The rows come from 6 hidden closed curves, with some noise, and rows from the same curve form a group. Each curve winds through 8 dimensions. The rows are also pushed far along 5 directions, which tell nothing about the answers.
In the rows, zero is written as 128.
Known rows, each followed by its group:
[126 111 120 139 108 128 104 148 124 137 131  99 109 110 115 128 117 141
 138]
Z
[107 151 154 123 108 113 127 114 117 126 105 176 142 136 127 119 145 128
 132]
Z
[ 66 154 136  94 103  87  87  94 156 110 115 125 240  98 104 117 114 128
 121]
U
[ 82 135 107 115 157 134 127  86 142 121 120 139 163 141 142 122 117 110
 105]
M
[117 120 162  76 104 117  72 126 115 154 108 133 146 142  75 168 207 161
  88]
M
[ 72  95 113  99 127 145  79 117 166 123 103  95 173 110 138 102  90 119
  93]
H
[116 131 104 123 106 125  96 122  89 150 139  94 142 134  74 119 160 126
 106]
U
[159  97 113 166 142 143 160 134 128 126 153 132  75 150 162 140  95 129
 165]
U
[127 136 126 130 100 125 121 147 140 135 139  98 125  99 129  90 136 110
 170]
R
[126 168 148 142 130 129 132 101 141 123 104 173 143 141 189 152 118 149
 103]
H
[ 91  97 115 102 160 165  99 116 154  95 145 109 152 116 128 148  95 120
 118]
U
[129  90 179  77 107 125 103 152 104 169 107 120  98 156  63 115 187 146
 118]
Z
[155 155 126 170 131 144 127 112 104 126 124 140 104 141 159 145  99 128
 112]
Z
[115 176 138 127 129  84 144  98 142 107 129 150 185 118 133 138 131 134
 161]
U
[176 138 174 137 128 143 141 129  93 147 104 143  72 152 145 117 148 127
  97]
R
[130  73 102 120 140 166 145 171 166 102 146 101 116 109 154 104  88 122
 142]
Z
[140  76 134 101  90 127 111 171 193 132  86 138 165 143 148 104  99 149
 133]
R
[102  76  96  95 115 175  71 169 117 141 144  86 107 128  60 129 163 113
 129]
R
[ 86 120 131  62 137 191  73 123 107 112  99 128 183 159  86 122 151 127
  35]
Z
[131 138 159 129 131 120 152 124 144 128 133 153 129 142 162 144 118 157
 147]
U
[143 187 107 152 188 185 125  82  83 115 148 130  96 152 137 159 148  73
 116]
Z
[158 224 136 168 144 106 145  86 122 120  94 180 170 146 170 164 102 134
  96]
H
[141 122 158 126  96 150 130 143  76 161 134 156  67 163 117 128 194 152
 104]
Z
[ 99 157 133 104  87  59 117 128 109 156 119 119 188 131  57 119 180 165
 142]
M
[154  69 147  92 148 162 120 129 181 112 110 124 125 139 174 123 113 118
 107]
U
[185 103 130 148 122 130 156 153 162 113 136 129  98 117 173 113  88 123
 160]
D
[144 149 134 140 147 102 149 114 115 118 114 126 142 136 115 120 100 120
 146]
Z
[109 103 145 107  82 102 108 151 150 164 118  90 123 106 126  89 151 152
 142]
H
[142 117 130 153 117 121 128 158 124 120 131 129  85  95 112 121 115 104
 184]
M
[121 137 140 105 112 108 125 133 145 130 131 108 142 102 119 102 160 124
 154]
U
[106  83 152 101  68  81 121 176 155 155 117 129 108  97  98  89 175 142
 196]
Z
[110 185 132 158 138 130 127 110  71 134 128 127 102 116 105 119 129 104
 130]
U
[187 154 142 155 141 157 181 145 128 129 132 178  86 166 181 142 119 135
 131]
H
[160  97 121 138 132 148 139 159 106 144 178 129  50 122  95 161 168 114
 141]
Z
[105 158 136 151  94 100 120 131 100 127 125 142 143 127 110 127 110 161
 157]
D
[123 134 134 144 122  78 138 124 142 121  81 158 162 130 131 128  80 148
 139]
R
[113 110 154 102 142 117 126 138 190 108  72 129 184 121 167 115  59 159
 107]
U
[119 114  99 146 171 135 134 102 153 110 140 117 123 116 158 150  80 111
 125]
D
[ 83 159  91 147 109  96 109 133 116 120 152 109 175  98  84 143 110 144
 160]
D
[110 108 103 138 103 129 114 156 140 126 139 112 144 115 121 129  98 151
 137]
D
[189 180 135 182 124  79 187 128 121 120 157 160  86 121 150 150 143 127
 229]
U
[128 134 139 110 108 117 144 143 153 120 110 152 181 147 138 113 112 158
 128]
H
[126 103 117 100 147 176 133 122 113 136 163 129 115 153 119 139 166 118
  67]
Z
[127 187 126 175 145 129 137 107  61 133 172 139  66 117 105 171 151 124
 147]
R
[168 172 155 157 104  84 168 119 101 141 144 179 123 145 123 155 150 152
 140]
Z
[137  96 118 139 125 137 138 161 135 124 174  88  92  94 132 131 119 138
 160]
M
[150  99 148  96 116 150 128 153 157 124  91 130 146 139 155  90 114 134
  84]
D
[135 155 161 114 125 133 112 102  91 132 115 182 150 166  99 170 152 143
  62]
Z
[129 106 135 131  79  81 130 183 120 151 117 122  92 105  84 108 165 154
 194]
H
[103  89  66 110 189 225  80 144 109 109 174  88  91 114  73 171 141  64
  93]
M
[148 106 122 144 150 172 157 152 146 127 167 104  57 111 176 116 112 109
 159]
U
[137 168 113 158 158 139 126  96  89 129 133 130 134 156 123 165 105 132
  89]
M
[127 110 172  95 104  94 112 162 152 164  93 115 117 107 102 112 156 149
 132]
H
[150 136 123 144 157 146 145 118  93 140 126 126  87 148 134 139 141 124
  90]
R
[112 181 148 113 118 121 133 112 118 134 113 150 174 144 130 119 148 144
  97]
D
[162 117 114 141 145 128 150 151 125 112 137 113  93 108 118 122 128 103
 166]
D
[137  62 124 126 112 106 128 166 118 167 134  86  46 121  84 102 162 126
 188]
R
[101 120 172  87 116 102 101 123 123 130 101 119 155 125  96 125 165 149
 135]
M
[140 137 122 165 139 103 170 115 144 102 141 138 137 111 177 132  72 138
 151]
M
[ 60  85  83 120 125 147  74 163 140 117 140  77 124  62  83 117 102 105
 136]
R
[153 191 118 177 162 132 138  92  75 111 120 146 122 133 123 144  92  96
 101]
R
[107 122 138 124 124 141 126 138 106 114 127 148 117 133 112 127 135 132
 144]
D
[127 133 125 142 107  93 144 110 149 116 100 169 175 130 166 121 103 140
 107]
Z
[195 122 140 165 119 117 176 133 172 141 134 150  87 136 209 115  93 122
 161]
D
[135 113 126 114 126 128 110 148 149 117 151 102 117  82 106 132 147 101
 160]
R
[152 133 115 141 123 158 128 146 123 125 135 156 101 131 129 134 133 102
 126]
M
[124 106 107 158 121  80 140 145 165 129 125  92 136  91 137 107  60 136
 179]
M
[144 140 108 178 110  82 188 142 145 136 157 132 121 122 163 116  98 148
 202]
U
[125 113 162  84 117 112 134 140 174 135 101 127 176 128 140  98 114 147
 100]
H
[149 160 181 117  78  75 128 156 134 144  76 154 153 124 113 106 142 165
 140]
D
[120 200 136 153 110  80 103  87  76 134  96 181 152 142  80 157 144 128
 119]
M
[ 93  99  87 125 170 153 106 133 151 109 159  94 113  81 110 156 106  98
 134]
D
[133 178 134 140 125 156 120 134  78 140 146 136  95 129 110 152 185 125
 118]
R
[107 159 104 145 166 148 127  78 102 103 168 121 125 120 126 141 113  90
 133]
D
[ 95 160 147 115 100  66 107 103 144 120  79 158 207 122 123 139 138 162
 128]
H
[198 165 134 170 123  82 177 139 151 130 118 128 122 126 170 124  98 145
 181]
U
[156 165 138 140 146 136 122  94 114 120 127 167 129 146 143 182 147 123
  99]
M
[100 139 113 146 171 145 152 112 133  92 136 140 116  98 155 120  87  92
 136]
H
[108 146  89 135 171 124 143  88 138  98 141 114 167 118 136 125 102  93
 135]
R
[101 162 127 108 130 126  88 108 114 131 114  99 182 116  92 124 132 118
  80]
U
[169 159 133 153 159 127 162 110 112  94 118 156 121 137 148 134 108 109
 139]
D
[ 60 115 108 109 155 127 100 111 117 107 108 128 166 124  86 137 103 125
 105]
R
[138 123 129 124 141 148 100 126 137 105 113 123 147 116 129 144 107 110
 104]
M
[157 106 130 100 141 161 115 143 100 148 143 107  94 142  85 146 192 117
  82]
H
[116 130 140 100  98  93 101 130 144 114 107 145 197 118  98 147 139 156
 116]
H
[ 96 118 117 104 119 123 137 127 152 111 114 151 181 131 134 101 117 128
 112]
M
[157 137 125 142 181 170 156  94 118 116 102 158 123 171 190 143  95 122
  40]
R
[135 149 128 167 117  94 148 130  90 123 130 144 108 133 109 137 125 141
 186]
D
[139 116 156 115 141 157 136 118  99 142 122 152  78 162 131 125 172 112
 113]
D
[ 84 155 132 128  95 105 106 130  88 133 116 153 151 127  78 131 146 151
 120]
U
[116 111  61 151 173 170 155 128 193  82 166 109 141  84 209 128  58  90
 124]
H
[177 191 125 163 150 132 143  98 120 115 125 175 145 159 155 179 116 119
 118]
H
[103 156 138 124 122  75 120 120  92 135 123  99 153 117  52 110 134 129
 170]
Z
[143  96 111 107 179 213 123 112  98 150 164 123  46 169 133 162 208  96
  74]
M
[ 76 180  74 162 133  92  92  83  89 106 170  90 144  79  55 133 124  75
 208]
R
[147 153 113 147 145 184 115 104  80 130 172 118  96 149 120 147 137  98
 104]
H

New rows. What belongs after each?
[132 160 146 143 121 133 127 101  96 114 139 154 128 129 136 141 134 129
 102]
H
[128  19 151  48 103 125 100 163 160 165  90  87 140 171 104 106 178 178
  92]
U
[ 95 165  95 124 141 125  90 113  55 127 179  75 130  93  13 144 181  88
 132]
H
[138 128 130 137 128 144 121 142  82 139 140 130  87 150  79 140 133 129
 137]
R
[ 91 157  96 121 144 117 103 100 108 125 144  92 165 113  79 134 151 100
 135]
H
[162 119 128 122  96 115 132 153 156 139 114 121 150 144 133 100 115 132
 152]
R
[156 142 123 136 141 126 129  89 128 111 100 162 188 179 153 161  94 147
  75]
U
[140 143 124 143 131  95 136 109 119 137 135 127 143 128 111 141 120 124
 123]
Z
[151 118 156 113 108  99 144 156 165 135  98 146 164 136 142 130 101 178
 106]
R
[ 88 169 108 141 142 122 103  99 111 130 132 124 150 108 100 140 119 100
 115]
D
[128 186 141 136 142 144 144  92 121 108 136 149 155 141 165 127 127 117
 126]
M
[113 123 113 106 122 122  90 116 109 129 123 119 180 151  76 160 143 152
  90]
U
[190 134 167 115 100 126 141 153 148 137  74 173 138 168 156 115 137 146
 112]
Z
[148  84 124 107 104 142 150 166 162 147 149 100 117 134 153  93 149 140
 138]
D
[124 112 157 110 142 148 120 103 113 135 107 133 124 174 144 125 126 147
  97]
U
[160 145 107 148 129 126 133 111 151 106 105 134 181 141 169 124  67 130
  95]
U
[182 162 187 155  56  50 184 160 120 169  91 186  96 147 151  99 174 181
 185]
U
[112 129  89 139 152 134 131 135 125 104 161 115 111  93 107 143 146  93
 178]
Z
[ 98  58  88 108 138 150 133 155 173 120 139  74 137 114 149  88  86 133
 132]
U
[ 13 109 103  86 113 115  60 124 166 115 125  84 200  67  95 117 119 137
 128]
H
[141 148 105 156 157 170 155 127 115  92 148 137 119 132 159 130  86 113
 128]
Z
[144 170 123 148 147 123 127  95 166  93  88 138 200 116 184 118  30 108
  89]
U
[143 206 156 168 129  85 168  94  74 122 106 191 126 164 132 146 140 155
 156]
U
[ 98 108 122 113 142 113 104 128 147 118 120  97 140 102 105 135 124 124
 164]
Z
[122 101 141 131 117 112 120 124 132 134 106 142 121 130 138 134 121 143
 117]
Z
[174 121 135 142 107 100 188 143 167 143 146 149 121 132 178 108 123 136
 153]
Z
[120 187 130 143 133  81 135 100 103  93 113 138 177 111  99 123 109 120
 161]
D
[ 80 102 112 112 155 171 102 117  85 130 161  77  77 113  89 112 169  91
 130]
M
[ 96 127 131 111 129 110 129 118 102 129 124 138 135 138  91 128 171 136
 140]
U
[ 86  97 121 109 114 146 101 124 126 139 135 109 143 131 115 109 123 130
 102]
U
[102  85 111 119 140 159 117 118 142 108 152 113 113 112 150 123 128 104
 131]
H
[119 103 148 114 136 147 115 130 105 137 106 150 105 155 112 144 145 136
  96]
U
[131 191 160 155 107  93 140 137 106 145 118 151 125 116 120 137 130 152
 147]
U
[125  58 141  82 138 136 123 151 197 130 119  90 148 131 161 125 114 161
 123]
Z
[118 138 127 124 134  91 131 105 146 121 104 123 169 114 131 113 121 116
 136]
H
[ 89 140 109 145 124 100 117 129 118 110 118 130 159 105  97 128  99 127
 157]
D
[144 100 137 115  82  64 117 147 135 155 112 107 151 141  88 123 152 168
 167]
U
[163  94 110 151 116 144 132 164  90 155 153  91  33 119 103 110 170 106
 154]
H
[108 153  88 143 137 124 127 116 121  93 165 118 158  91 112 146 120 110
 137]
H
[221 113 171 145  75  75 148 167 128 167 108 139  80 152 129 137 160 178
 167]
D
[120  93 158  92  76 105  82 149 122 147  88 115 150 126  85 103 148 155
  98]
H
[162 118 154 119 102 133 146 169 125 138 121 137 100 146 132 111 149 155
 147]
Z
[154 150 152 138 119  99 131  99 147 114 103 165 149 137 156 130 114 120
 152]
R
[155 165 167 126  91  76 122 135 148 140  77 175 179 148 123 144 127 161
 138]
M
[101 146 106 152  90  67 119 144 128 121 125 120 153  99  83 112 113 129
 225]
H
[124 102 120 143 109 125 135 159 128 130 128 148 104 119 124 128 119 134
 144]
U
[157 128  98 148 132 149 128 116 109 132 138 119 125 148 134 127 121 110
  97]
U
[114 130 119 141 161 152 112 100  91 126 122 120 118 147 120 148 101 127
  81]
M
[164  86 148 124  96 110 157 142 180 133 131 128 127 134 187  95 118 141
 162]
H
[115  83 136  81 161 192 118 132 106 117 152 123 102 145  96 133 164 107
  84]
H
[130 123 127 142 137 142 156 134 141 136 139 134 105 142 177 134 114 155
 127]
D
[174 118 142 142 101  83 159 134 160 122  93 152 131 132 168  93 115 128
 172]
U
[108  69 124 111 142 144 134 143 187 120  92 137 154 145 175 110  51 146
  97]
M
[146 192 132 158 150 110 160  89 112 100 116 183 152 143 156 153 125 119
 140]
Z
[147 123 158 113 123 112 134 132 114 117 108 135 123 137 111 121 147 141
 141]
D
[103  94 113 120 137 156  91 148 118 108 132 104 109  94  87 126 119  94
 137]
M
[ 78  70 153  66  89 102  82 158 166 133  60 133 201 134  97 111 124 176
  92]
D
[115  82 110  92 157 143 119 119 176  94 134 116 170 115 136 133 108 109
 112]
D
[107 126 105 167 137 116 153 113 132 102 147 135 130 103 160 124  71 122
 149]
Z
[145 173 140 150 157 130 126  66  85 132 118 159 125 176 141 172 129 137
  83]
D
[166 111 179 115 103  74 173 148 208 153  83 148 145 138 196  87 109 156
 169]
H
[127 180 118 144 187 175 132  93 101 113 143 133 117 128 135 148 105  86
  78]
H
[135 115 159 104  81  61 132 161 190 130  88 152 172 112 137 118 145 165
 185]
Z
[165 174 102 181 131 134 174 141  76 125 186 137  69 132 109 138 148 108
 201]
H
[102 147  92 142 137 131 103 113  93 147 155  74 112 112  85 119 141  99
 140]
M
[172 171 159 152 125 109 136 127 104 147 127 166  87 139 122 176 158 145
 139]
D
[160 125 113 129 144 141 131 131 162 121 128 138 143 138 151 156 116 118
 125]
H
[156 139 178 112 115 108 122 129 148 115  61 175 181 160 142 138  95 164
 104]
Z
[ 65  91 114 109 133 136  90 117 116 118 130 110 145 112  98 135 121 135
  95]
Z
[138 166 102 145 163 128 161  89 127 107 124 154 178 155 158 141  98 118
  91]
M
[137 177 111 161 165 123 164  89 134  84 124 171 160 131 175 145  95 102
 139]
Z
[160 191 110 173 148 145 149  73 102  89 127 203 157 157 171 161 102  97
  90]
U
[117 156 114 135 102 129  98 126  92 135 127 127 142 126  95 136 155 133
 102]
Z
[109  86 125  98 145 200  83 127 116 149 122 102  91 148 131 131 155 116
  58]
H
[ 95  82 104 107 167 147 105 104 164 113 122 106 151 124 146 144  89 123
  88]
D
[129  85 104 142  83  59 153 161 223 116  95  96 186  73 180  49  40 131
 188]
H
[167 132 105 169 154 143 145 131 101 132 161 150  44 137 125 180 163 104
 176]
R
[ 92 184 122 126 147 149 119  76  68 111 112 154 160 153 112 122 147 108
  71]
U
[102 142 179 104  86  65 135 108 173 123  75 148 207 125 169  78 105 165
 146]
M
[125 102 143 123 126 120 142 138 167 125 123 137 126 115 167 127 101 153
 121]
R
[107 191 100 168 102  65 147  94 120 125 135 124 197 115 126 101  91 128
 160]
U
[ 53  75  82 117 135 107  98 144 150 131 143  59 126  66  76 100 115  98
 179]
D
[113 155 106 150 137  88 129 100 114 127 152 106 157 105  95 136 107 114
 142]
Z
[115 101 118 120  83 100 106 159 173 135 141  82 157  84 114  91  96 128
 171]
H
[167 132 157 128 112 111 156 128 123 139 130 179 129 158 137 154 149 157
 103]
Z
[144  98 131 126 169 188 159 129 164 115 137 124  93 139 209 114  89 115
 108]
U
[113  39  43 122 140 159 120 159 199 107 157  52 148  80 149  84  60  83
 130]
U
[169  79 150 124 128 140 165 171 136 136 155 137  47 128 129 123 160 118
 185]
H
[142 126 156 136 131  95 147 132 130 130 116 137 101 131 134 138 139 146
 184]
Z
[162 132 115 144 155 154 145 116 125 119 139 119 127 141 151 127  84 113
  92]
R
[112  61  82 119 113 151 120 163 141 110 171  79 130 110 109 104 113 120
 161]
D
[155 168 125 170 144 135 131 128  97 126 148 142  95 122 118 174 114 119
 138]
U
[159  92 126 108 135 165 146 150 171 117 133 137 110 128 178 121 140 116
 108]
U
[122  94 114 124 120 137 122 166 118 129 124 123  93 116 103 122 145 128
 143]
H
[150  79 131 111  93 111 154 173 155 167 162 108  92 117 122 102 175 137
 160]
Z
[ 77 144 135 108 130  80  97 101 158 105  88 117 215 106 114 128  94 142
 148]
Z
[112  71 118  96 126 161 113 158 126 122 119 106 115 121 103  90 144 104
 113]
M
